There are 3 nested groupings, the coarsest first. Each group lies inside one group of the grouping before and may be the whole of it. The rows also spread widely along 12 directions, which tell nothing about the answers.
Known rows, each followed by its group in each grouping:
[-31   6  -5  10  16 -17 -28 -16  16   6   8 -28 -27 -22  11  39 -26  53
 -10   7  18  -2   2  10  23  16 -23  -7  42  10 -23] : J640 mot venur
[-17 -27 -14 -12  21  14 -22 -30  42  15   7 -40  -1   8  35   7 -30  28
  12  35  10  12   5  -3  22  14  -6  20  12  -1 -38] : J277 Mig zekin
[ 39  -2  18   4 -12  21  15  22  -3  -2 -26   6   1   9 -25 -35 -11 -19
  27 -22  -4  42  10  12  19  19  46   2   1   8 -10] : J640 nuru mumum
[ 36  38  13   9   1   4 -36 -10  -1 -25 -10  19  -5  -6 -12 -49  12 -15
 -13 -36  10  39 -12  15  25 -21  15   4   1  20  28] : J640 kobul lasuf
[-16 -17 -51  -3   6 -10  -7  10  21  13  12 -34  18  20 -12  12 -13  -7
  -2  23  -5 -26 -13 -17   5  -6 -13  -7 -27 -40  17] : J277 les bafu
[ 24 -13 -20 -21  -5 -26 -19  40  26   0  30  -3  35 -13  39   2   1 -16
  13  -1 -39   1   0  46  18  21  -9 -33 -22  16 -17] : J640 kobul Siba
[-50 -15   0  31  19   8 -16  13  40  13   2  17   2  -2 -38  25   4  12
 -25  12 -17 -42   2 -16  43  10   1 -29  33  11   4] : J277 Fis Tadiv
[-21  19  14  21  -2   7 -37  -6  10  28   2   9 -20  12   5  33  -1  22
 -11  -9  -8  -2  -8  18   6 -17 -28 -25  34  36  -2] : J640 mot gul
[-24  24  18  30  -5  31 -67 -11  42   1  24  36  15  25  -3 -13  29 -10
 -16  -9 -30  -4   4 -15  13 -35 -10 -15   8  33  30] : J640 mot Getil
[-30  -6   9 -14   5  11 -18  25  35  10 -57   7  -8  12  -7  33  -9  -9
 -43  23  13  28 -32 -18  20 -11  10 -27  -5  42 -30] : J277 les laf
[  2   7   8   8  -3  -4   3   2   1   9  20  28 -25  -2 -34   4   7  -4
   5  15  25  28 -10  11 -22 -28  18 -30 -12  12   7] : J640 kobul Sov
[ 25   8 -26  13  22 -26 -34  16  30 -29  43  13   4 -13  12 -25  13   9
 -18  -6  10  14  21   9  14 -12   5  -9  -4   0   4] : J277 Fis doti
[ 32 -21  25  22  -5  31  47  22  -8  21 -17   3 -21  11 -42 -23 -19  -1
  42 -19 -14  22  20   7  33  38  50   5  25   0  -7] : J277 les tinid
[ 30  -3 -16   8   4 -11 -28  34  28  -1  21   7  28   9   5  -8   4 -12
   2  -7 -20  17  16  18   1   0  17 -23 -29   4 -15] : J277 bur Pusu
[  1 -16  -8 -25 -12 -17   4  39  19   8  18  -3 -10   2  22  22   0  -4
  -3  26   5  43  -2  -3 -25 -22 -11 -32 -24  21 -20] : J640 kobul lasuf
[-52  28  21  15  -9  15 -62 -15  39  -3 -12  12  10  20  18  47   7   5
 -47  10  -2   1  -4 -39  -7 -15  -6 -28 -11  41  -2] : J277 les bafu
[ 33   7  23   1 -22  13   7  32  -2  -5  21  27  -7   8   0 -38  21 -22
  13 -25 -22  46  17  -1   0 -16  13 -11  -9  25  21] : J640 kobul lasuf
[-11  20  26 -11 -42  25 -21   4   4   6  -4  -1  41  33  44  22  -9 -31
   2  -3 -47   7  11 -23 -24  16  12 -29 -62  24  -3] : J277 Mig zekin
[ -7  -3   7 -12 -32   4  29  34 -15  -2 -11  16  18  11 -50  16 -14 -42
  12  16 -10   4 -20  -3 -21  10  45 -57 -69 -10   6] : J640 mot venur
[ -5  -2 -35 -28  -5 -32 -12  33  17 -25  14 -23  22 -22  18  -1  -6  -7
 -21   6 -11   4  -2 -12  13   1 -17 -11 -28 -14  16] : J640 kobul Sov
[ 34   5   1  -7   8   0 -56 -33  33   1   9 -32  60  -2  55   2 -43   0
  42   6 -20   1  10  59  17  65  35  -6 -39   4 -62] : J277 Mig zekin
[-42  13 -14 -42 -24 -32   8 -13 -22 -33  -3 -14   8 -35   0  34 -31  -1
 -25  31  25  -4 -38  -1  -1  18   8 -46 -58 -13  10] : J640 mot venur
[-49 -20  -4 -35 -24  -6  35  32  -3 -17 -33 -26  14 -19   4  28 -26  -6
 -30  15 -19 -11 -10 -43  34  44   7 -22 -29  -8  10] : J277 les bafu
[ -7 -19  -6 -10 -13  15  24  33  10 -10 -16 -21   2  20 -33  -9 -22 -14
   7  15  -1  27  13 -53 -11  -2  21  -3 -31 -26   2] : J640 mot gul
[ 18  37 -17 -35 -27 -28 -52  -6  -5  13  -3 -26  21   9  83  39 -17 -15
 -13  -2  -7  20 -34  45 -27 -13 -41 -30 -43  31 -15] : J640 kobul Sov
[-37 -39 -63 -21  17 -31  -1   7  42  -9  49 -43  11 -10  30  22 -19  23
 -13  56  11 -23  10 -26   8   4 -28  -6 -16 -40  -9] : J277 Fis doti
[-35 -15 -20  10   3  -1  -5  -2  25  10  41  -7 -15  16 -27  25  -8  19
   9  42  19   1  12 -30 -32 -27  -6 -20 -12 -22  -1] : J640 mot gul
[-25  11  49 -32 -36  32  16 -41 -15 -36 -29 -17  19 -25  18 -16 -37  -9
  10   5  -8  25   1 -28  30  60  41  11 -25   4   4] : J640 kobul Sov
[ 16 -17 -25  21  28  15  -9 -25  24  21  22   2 -36  27 -60 -22 -10  10
  31  34  56  33 -14  11 -16 -49  21   7   3 -23  -9] : J640 mot venur
[ 10  29 -13  31  21   5 -54 -12  16  22 -30 -22 -12  24  -4   3 -10  13
 -20 -33  -1  -5  -9   5  34 -10 -20  15  37   7   7] : J277 les laf

New rows, each followed by its group in each grouping:
[-26 -31   5 -19   3  20  12  13  27   1 -44 -15   9  -7 -25  -2 -31  -9
   1  22  -8   8 -21 -10  51  29  23  -6   5   3 -20] : J640 mot Getil
[-14 -46 -27 -32  10  11  10  36  40 -10  -2  -3   4  -5  17 -38   6 -13
 -29  20 -17  14 -10 -24  65 -10 -12  10  11   9   8] : J277 Fis Tadiv
[-18 -12 -10   4   6 -25  24  41  -8   9  25  19 -42 -30 -35  13  10  25
 -15  -4   2  -3  -9  20  32  -9 -16 -37  35  13  22] : J640 mot venur
[ 17  -3 -16  -6   5 -44  -8  40   7  -9   6 -35  18 -30   9  32 -41  22
  16  -4 -10   1  20  30   8  54  12 -32 -13 -14 -42] : J640 mot gul
[-11  -5   1  -9 -17  21 -11  -2  13   7  27  31   5  20  14 -16  23 -23
  -6  16 -14   7 -18   1   8 -28  -1 -20 -25  23  29] : J277 les bafu
[ 25  11  44 -14 -28  42 -10  -6  12 -23 -22  -2  31   9  24 -43 -13 -31
  22 -18 -31  46  15 -13  21  30  39  13 -26  23  -5] : J640 kobul lasuf
[ -9   5  -3  -4  11   1 -20 -26   7   1  -1 -16  -9 -11  20   0 -16  23
  -8  -1   5   4  -6  12  36  14  -5   5  15   9  -2] : J277 Mig zekin
[ -7  10 -10 -13   3 -31 -26  12  22 -39  29 -21   9 -40  31  -5  -3  21
 -19  -5  -5  12  22 -11  26  19 -14  -1   3   1   5] : J640 kobul lasuf
[ -3  29  21   0 -19   4 -32 -18   8  -3 -19 -17  25   6  12  25 -28  -9
   7  -3  -5  13   1  -3 -15  24  20 -15 -30   9 -17] : J640 kobul Sov
[  6 -16  -6   9  -4   7 -15 -14  23  24  33 -33  20  19  32  18 -30  17
  41  17 -19   1  31  13  -8  31   6  -1 -10 -11 -39] : J277 bur Pusu
[  3  -6   5  -1  -4  18 -55   6  57   7  40  15  25  21  47  -7  22 -12
   8  11 -32  19  14   9   2 -18 -16 -10  -5  41 -17] : J640 kobul Siba
[-27 -19   9 -17  -6  11  25  32  13 -40  -7  -2  21 -26 -13 -33  -1  -8
 -19  -9 -37  -3  22 -49  60  42  26   1 -13  -8  28] : J277 Mig zekin
[ 12   6  -1 -13 -15   8 -15  28  20 -24 -13 -23  37   1  15 -28  -9 -23
  -2 -22 -40  14  18 -29  27  21   5  13 -21  -6  16] : J640 kobul Sov
[-38  -1   7 -12 -12  10  -4  13  28 -19 -26 -24   3   9  -8  22 -17  -5
 -24  24  10  32  10 -76 -16  -7   8  -5 -25  -3  -6] : J640 kobul lasuf
[-18  19  -6  37   6 -15 -12  15   5   0  -8 -14  26 -16 -65  18 -16   1
   2 -23 -28 -50   7  -4  27  41  19 -21   5 -31  25] : J640 kobul Sov
[-12   6 -15  19  28  -2 -43  -8  35  -3  24  12 -43   8 -18  -8  14  32
 -24  16  44  33   1 -14  -5 -63 -21   1  30  13   5] : J640 mot gul
[  9  22  11  25 -24   5  -7  -2 -17  12  28   1  18  16 -23  13 -18  -7
  38 -13 -26 -17  18  15 -24  23  23 -33 -30 -16   8] : J640 mot gul
[ -4   0  10  13   9   1 -19  27  20  25 -20  26   6   2 -40  19  -4  -9
  -2  -1 -14  -9 -29  42  25   4  18 -50   7  28 -18] : J640 mot gul
[  1  41   5   9   2 -45 -37  -8 -13 -14  12  -1  -9 -39  27  37 -15  33
 -25 -20  14  -1   6  35  14  33   0 -34   3  22 -10] : J277 les laf
[-33  -6   0 -26   2 -19   4  18  16  -8 -21   1 -38 -18  -5  34  -8  15
 -41  36  48  52 -20 -26 -14 -30  -4 -24  -2  27 -19] : J640 kobul Sov
[-20  27  14  23   6   3 -50  -5  27 -10   3  31   7  -4 -30   4  12   0
 -23  -9  -4  -8 -14  10  24 -11  11 -32   1  27  12] : J640 mot venur
[ -9   5  20  16 -25  30   4   2   2  25  12  10  10  26 -23   2   1 -21
  25  -4 -37 -10   3  -9  -4   2   7 -14  -9   4  24] : J640 kobul Sov
[  3  19  53   9 -16  63 -32 -50   8   2 -16  32  13  18   2 -45  -4 -18
  23 -14 -23  16 -16  23  43  10  31   4   9  40   9] : J640 mot gul
[ 22 -21  -7   7   9  21   6  -7  19  11  13   8  10  14 -12 -39  -7 -17
  25   7  -9   0  -5  23  34   9  29   1  -3  -6   0] : J277 Fis doti
[-22   3  -3   4  -8   8 -14 -24  13  10  16 -28   0   9   3  16 -16  11
  13  14  -3  -4   3 -16  -2   3 -13   1   1 -11   5] : J640 kobul lasuf
[ -9  -2 -11 -20 -26  -8  21  34 -14   4   7  16 -11   9  -9   7  14 -30
 -14   7  -7  16 -25  -7 -15 -34 -13 -37 -33  10  31] : J640 kobul Siba
[-16   4 -10  -4   3  20 -40 -38  19  39   6  17 -13  26  16   8   6  -7
 -11  25  10  -4 -54  37  18 -39 -24 -16   3  33   6] : J277 les laf
[ 25 -43   5 -10  16   8  -7  40  54   7  39  30   8   4  15 -20  11  -5
  23  31  -9  45  23  25   7  -1  33 -24 -18  36 -47] : J277 Mig zekin
[-19  19 -25 -27   1 -29 -20   6  -5  -4 -71 -60  15 -11  19  48 -50   6
 -44  -6   7  -6 -33  -7  25  31 -12 -13 -21  -8 -17] : J277 Mig zekin
[  9  28  17  30   2  19 -30  -1  15  -9 -11  44   1  15 -43 -23  20 -21
 -15 -17   4  13 -10   0  15 -18  38 -19 -10  20  26] : J277 les tinid
[ 24  24  43  21 -29  38 -16  16   6   7 -26   2  34  31 -12 -10 -10 -34
  26 -37 -49  17  23 -15  -2  29  35  -4 -18  17   2] : J640 kobul Sov
[ -1   8  14  20  -4  14 -28  -2  14  36   0   2  -5  22  20  25  -3  11
   3 -12 -20  -2   0  19  14   5 -11 -14  22  33  -9] : J277 les bafu
[-15   2  15  25   5  19 -17   7  19  34  -9  35 -11  18 -51  18   6  -7
   2   6  -2  -2 -31  28  12 -20  14 -41  12  31  -5] : J640 mot venur
[-34 -22 -14  -1  -6  14   6 -31  18  27  30 -16  18  11 -24  18 -22  -6
  39  46  -8 -34 -17   5  -4  11   7 -15 -23 -31   5] : J640 kobul Sov
[-51 -10 -24 -13  16 -33 -27  28  42 -33  27  -4 -10 -36   8  22   6  36
 -49  25  12   4  10 -30  20 -13 -28 -24  10   8   2] : J640 mot gul
[-20  43   2   7  -7 -15 -51 -42  -6 -15  25  12 -12  -6   8  18  -3  18
 -21   6  30   5 -16  11 -20 -27 -10 -28 -16  10  16] : J640 mot gul
[ -6  20   7  21   1  -7 -17  25   8  -4 -21  15 -11  -8 -34   8   6   6
 -25 -23   4  10   1   0  22  -2  10 -22  23  19   5] : J640 nuru mumum
[-22  -5  10  25  15  28 -17  -3  32  13  30  58 -27  13 -20 -26  42   0
 -27   7  -2   0 -11  -2  35 -48  -7 -15  36  39  33] : J277 Fis doti
[ 41 -12   7  16  -3  -5   3  49  20  -6  35  17  14  -8 -11 -21   5  -3
  38 -16 -23  23  45  28  10  28  37 -20  -1   6 -23] : J640 nuru mumum
[-43 -46 -49 -34  19  -3  22  -8  24   6 -32 -61   1 -14  -2  10 -45  15
 -11  42   6 -30 -38 -12  70  33 -17  18  16 -36  -4] : J277 les tinid
[-13  21 -18  -3   3 -11 -31 -31   5 -32   4 -24  34 -22  23 -16 -21   2
 -20 -12 -15 -39  -8   4  54  39   0   4 -10 -21  27] : J277 Fis doti
[ 14  14  -3   6   2 -18 -26  12  15   7  -1  -4   7  -1 -10  26 -14  -4
   4   4  10  20  -4  18 -21   0  17 -29 -23   8 -23] : J640 kobul Sov
[-63   7 -19 -26  -1 -29  -7 -13   5 -16   5  -6 -31 -30  -2  34  -2  21
 -52  37  40   5 -34 -30   0 -32 -31 -23  -5   3  25] : J640 kobul Sov
[  3  -9   5  -7  -6  19 -14  25  30  -7   0  -6   6  11  11 -17  -5  -3
   1  -3 -21  30  15 -18  19   0   1   2   0  16  -8] : J640 mot venur
[  6 -20 -24 -24 -10 -12  20  28   0 -15  31  24   1  -8  -8 -31  15 -22
 -12  15  -3  20 -12   7  14 -21  11 -25 -40  -3  25] : J277 bur Pusu
[ 19 -16  -3   0 -14  -8  29  74  -9  27  28  41 -40  14 -22  -3  28  -9
   0  -8 -12  36  -2  15 -14 -49 -13 -46   4  32  15] : J640 mot gul
[  9 -15  10  -4  10  -8  32  17  -9   8  12  60 -56 -21 -26 -12  18   3
 -17  16  39  39 -31  44  20 -29  25 -42  14  41  -1] : J277 Fis doti
[ -4  25  -5   2  -1  14 -54 -54  14 -19  53 -17   8   1  69 -39   6  24
  -4 -17 -20  -2  26  -9  30  -3 -35  36  11   5  36] : J277 Mig zekin
[  5  -7   0   3  -4  20   1  -1  16  12  -3  10  12  19 -43 -12  -3 -30
  21  17   1  11 -22   5  -1 -13  29 -19 -29  -6   5] : J640 kobul lasuf
[ 36  40   9  13 -12 -16 -28   7 -11  -3   5  -2  -7   0   8  -1  -4   0
   1 -35   2  32  10  14 -14  -6   1 -12  -6  14   5] : J640 kobul lasuf
[-30 -10 -17 -30  -4 -39  41  -4 -28 -21 -20 -14   9 -52 -41  27 -43   3
 -12  27  23 -20 -39  24  32  55  42 -47 -44 -32  -3] : J277 bur Pusu
[  9 -25   7 -26  -3  35  -6 -47  25   1  14 -24  11  -2  37 -44 -26   1
  43  24  -6  24  -4  18  41  25   8  36   8   0 -11] : J640 kobul Sov
[ 28 -15  -9 -36  -4 -17  21 -14 -14 -28  36 -30  -7 -49  42 -47 -26  22
  30  -2   4  27  16  29  45  42   2  27   7 -15   6] : J640 kobul Sov
[-21   4  -3   9  -9   9 -17  -1  18   6  15 -16   5  14   0  10  -3   1
   2   4 -17  -2   9 -31  -4  -7 -17  -3  -1  -5  16] : J640 kobul lasuf
[-45 -21   1 -32  -6   4  26 -22   2 -38  -3 -42  -2 -39   0  -7 -43  25
  -1  25  10   1   6 -37  48  51  12  15   0 -28   4] : J640 mot venur
[-33  -9   6 -34 -13  20  24 -33 -11 -28 -29 -14  -9 -16   6 -23 -27  -4
 -26  19  22  17 -24 -36  44  16  19  11 -10  -3  17] : J277 Fis Tadiv
[-32 -20   4  26  20   0  11   5  26 -18  25  12 -19 -23 -52  -3   2  30
  -6  18  18  -3  27 -31  27  18  34  -7  19 -14  11] : J277 les bafu
[ 32  44  19   1 -12 -11 -22   4 -25 -17  -7  16 -12 -24  13 -28  10  -4
 -20 -53  -8  27 -13  35  37  -1  -6  -9  16  34  32] : J640 kobul lasuf
[-53 -18  -3 -21  -1  -5  27   7   5 -11  -9  -6 -16 -34 -25   9  -9  10
 -24  22   5  -5 -20 -24  42  12  -4 -11  13  -1  23] : J640 kobul Sov
[-13  11  -6 -44 -23  13 -33   6  17 -29 -41 -44  31   7  65 -14 -25 -13
 -33 -12 -32  21  -9 -37  35  11 -30  19 -19  13   5] : J640 mot gul
